All groups share one centre, and each spreads out both ways along 6 directions, with some noise.
In the rows, zero is written as 128.
Known rows, each followed by its group:
[129 114  99 118 144 127  69 124 111 115 135  98 126] => sorip
[156 129 132 139 113 154 129 141 145 110 104 156 140] => firo
[155 120  97 110 113  97 130 169  84 170 154 144 153] => pidu
[137 141  64 116  88 119 102 127 123 146 111 140 156] => miku
[145 149 122 104 123 118 116  94  85  98 167  93 135] => betes
[135 171  85 121 126 126 127  56  65  95 110  43 121] => pidu
[119 160 131 108  84 123 127 100  93 132 131 106 109] => firo
[169  89 214 157 105 122 151 173 120 175 169 180 136] => sorip
[134 119 116 165 141 123 108 127 127 140 127 126 180] => miku
[134 144 118 124 128 134 121  94 111 103 123  94 119] => pidu
[155 128  94 106 130 147 116 114 121  98 101 107  96] => betes
[145 123 168 150 113 152 140 181 149 126 119 188 151] => miku
[ 63 125 132 163 154 143  80 164 182 117 107 155 170] => dig
[ 93 110 148 196 135 112 121  71 167 179 124 105 159] => betes
[ 78 144 136 148 157  96 114 141 101 135 175 113 195] => firo
[111 148  99 161 158 141  99  41 153  81 110  69 167] => miku
[112  99  92 147 165 111 104  96 148 155 122  97 136] => betes
[165 156 121 135  86 137 143 135  91 127 111 136 149] => pidu
[106 125  88  64 169  88 195 121 159 140 161 132 106] => dig
[152 133 135 118 141 133 106 121  96  86 155 105 136] => betes
[109 143 171 159 117 120 170 135 144 145 147 155 167] => betes
[135 126 100 101 129 111 153 100 133 141 138 114 107] => dig
[126 124 124 156 146 122 121 106 140 131 130 117 155] => miku
[150 115 135 134 127 118 119 144 112 140 151 137 149] => pidu
[115 122 126 110 152 131 153 131 161 121 126 140 111] => dig
[ 76 177 104 110 116 120 115 125 137 101 137 134 171] => dig
[145 103 135 124 134 120 134 165 135 150 150 163 141] => firo
[132 132 109 115 131 139  94 142 121 102 122 128 131] => sorip
[139 131 131 117 102 132 127 144 134 127 123 154 121] => pidu
[137  61  13  85 188  83  85  88 149 170 140  78 104] => sorip
[113 168  93 119  98 112 103  87 104 116 140 102 165] => dig
[150 106 185 159 163 136 136 158 127 111 163 146 160] => sorip
[127 130 155 138 157 139 124 189 133  96 152 169 180] => sorip
[ 80 155 129 117 139 153 127 120 180  75 107 137 125] => pidu
[131 119 105 125 133 107 106 148 110 147 154 133 164] => miku
[142  97 136 127 136 133 138 153 155 147 120 158 109] => dig
[ 98 194 132 102  27 102 156 113  60 176 130 120 108] => firo
[152 170 142 118  76 142 123 141  94  98 135 150 159] => dig
[121 140 118 114  97 136  63 152  94 116 123 127 130] => sorip
[115 138 120 128 126 116 120 113 116 132 142 113 144] => firo
[137  88  96 113 133  94  97 124 125 179 153 115 118] => sorip
[160 108 107 117 101 109 155 137 138 184 122 156 116] => firo
[116 139  94  93 113 114 114 152 137 127 141 153 147] => miku
[139 114  89 113 119 123 101 124 130 137 115 122 116] => betes
[104 107 121 125 164 110 106 111 154 129 156 114 136] => pidu
[104 109  84 104 167  71 114  99 114 167 183  88 142] => miku
[127 122 138 145 131 120 103 108 124 134 149 112 149] => betes
[140 137 177 170 151 144 122 108  98  90 143  93 152] => firo

New rows, each followed by its group:
[ 93 143 110 128 128 116  66 142  95 119 150 111 161] => sorip
[145 121  91 100 133 148 104 173 141  99 106 159 127] => sorip
[160 131 161 108 123 150 165 163 137 102 128 169 105] => dig
[132 107 119 131 112 115 122  84 171 155 133 129 127] => pidu
[151 129 108 110 103 135  96 109 112 114 122 110 110] => betes
[107 137 101 116 109 110  94 121 109 144 136 114 137] => sorip
[135  89 181 163 184 110 137 135 109 146 178 111 145] => miku
[117 130 110 128 132 117 151 114 144 143 120 129 135] => betes
[110 141 122 141 156 120 127 128 125 117 143 119 170] => pidu
[ 93  86 121 135 197 116 133 146 180 146 136 133 128] => dig
[105 105 125 156 140 105 123  98 186 164 149 139 170] => pidu
[150  91 124 130 138 121  72 119 107 145 145 100 107] => sorip
[122 143 177 141 107 138 103 204 107 115 149 179 170] => sorip
[107 172 163 181 126 135 129  91  76 105 133  81 168] => firo
[130 147 114  94  86 137 132 161 146 117 121 177 125] => miku
[151 122 106 153 118 123 107 136 112 149 121 134 171] => miku
[153 122 145 136 132 127 116 138 102 120 149 126 140] => pidu
[127 139 117 105 157 117 171 163 126 113 151 150 148] => betes
[142 137 140  96 114 131 126 117 103 107 147 113  97] => miku
[154 169  93 105  44 160 113 137 128 103  77 164 124] => miku
[142 131 166 124 108 159 125 174 148  96 120 179 125] => pidu
[136 116 147 138 127 125 146 113 134 143 134 126 117] => miku
[119 152 100 106  94 134 132 116 159 118 107 149 125] => miku
[134 127 143 151 118 145 102 131 129 119 117 134 141] => dig
[150 162 133 114 100 125 129 122  85 101 158 127 163] => dig
[133 120 132 115 138 124 111 125 122 117 144 114 118] => pidu
[143 122 124 134 146 129  90 101 104 105 143  90 133] => betes
[ 84 112 155 130 184 135 102 129 181  91 153 132 140] => pidu
[121 112 129 150 129 114  92 117 133 151 141 122 154] => betes
[116 132 113 131 146 124 112  55 133 107 131  71 118] => pidu
[131 116 163 162 155 134 132 126 139 119 139 127 150] => miku
[127 107 136 128 184 108 137 143 129 129 177 128 161] => dig
[158  98 118 132 142  90 122 135  98 163 179 122 162] => dig
[115  96  92  84 189  89 183 109 165 157 154 115  93] => dig
[151  77 119 131 158 108  64  93 100 145 153  69 106] => sorip
[124 182  87 133 138 126 137  81  67  93 112  60 156] => pidu
[170 106 119 111  72 105 146 138  87 210 128 139  88] => miku
[147 117 160 143 151 129 116 123  97 109 156 107 135] => miku
[156  72 110 125 135  89 125 101 135 194 154 115 107] => sorip
[137 153 137 130  81 138 137 125 111 132 112 139 124] => firo
[140 131 122 143 109 129  98 115 114 134 127 117 147] => dig
[134  99  99  99 142 109 118 173 165 146 148 177 151] => firo
[115 141 154  83 126 132 148 101 142  95 151 121  77] => miku
[100 121 114 101 144 101 145  97 156 143 152 118 112] => miku
[109 147 152 106 148 145 117 138 140  58 154 136 141] => miku
[112 143 159 160 155 115 136  89 113 116 169  91 173] => sorip
[112 108 108 115 154 102 136 146 154 157 149 143 143] => dig
[164 126 115 100  98 131  75 135  96 109 144 129 125] => betes
[149 115 158 148  69 134  53 125 111 143 145 141 144] => betes
[120 149 128 122 103 130 120 164 124 123 131 162 154] => sorip
[128 153  91 119 117 139  92  53 104  92 107  60 109] => sorip
[142 138 120 100 109 131 122 162 100 118 128 143 117] => pidu
[132  81 168 156 157  94 173 110 133 198 156 113 102] => miku
[107 103 111 168 178  90 111  39 149 152 165  65 178] => pidu
[164  92 110 126 104  89 121 127 120 199 156 144 142] => pidu
[121 113 136 121 109 130 122 140 179 142 129 171 129] => pidu
[109 147 128 115 148 139 118 128 124  85 130 113 128] => pidu
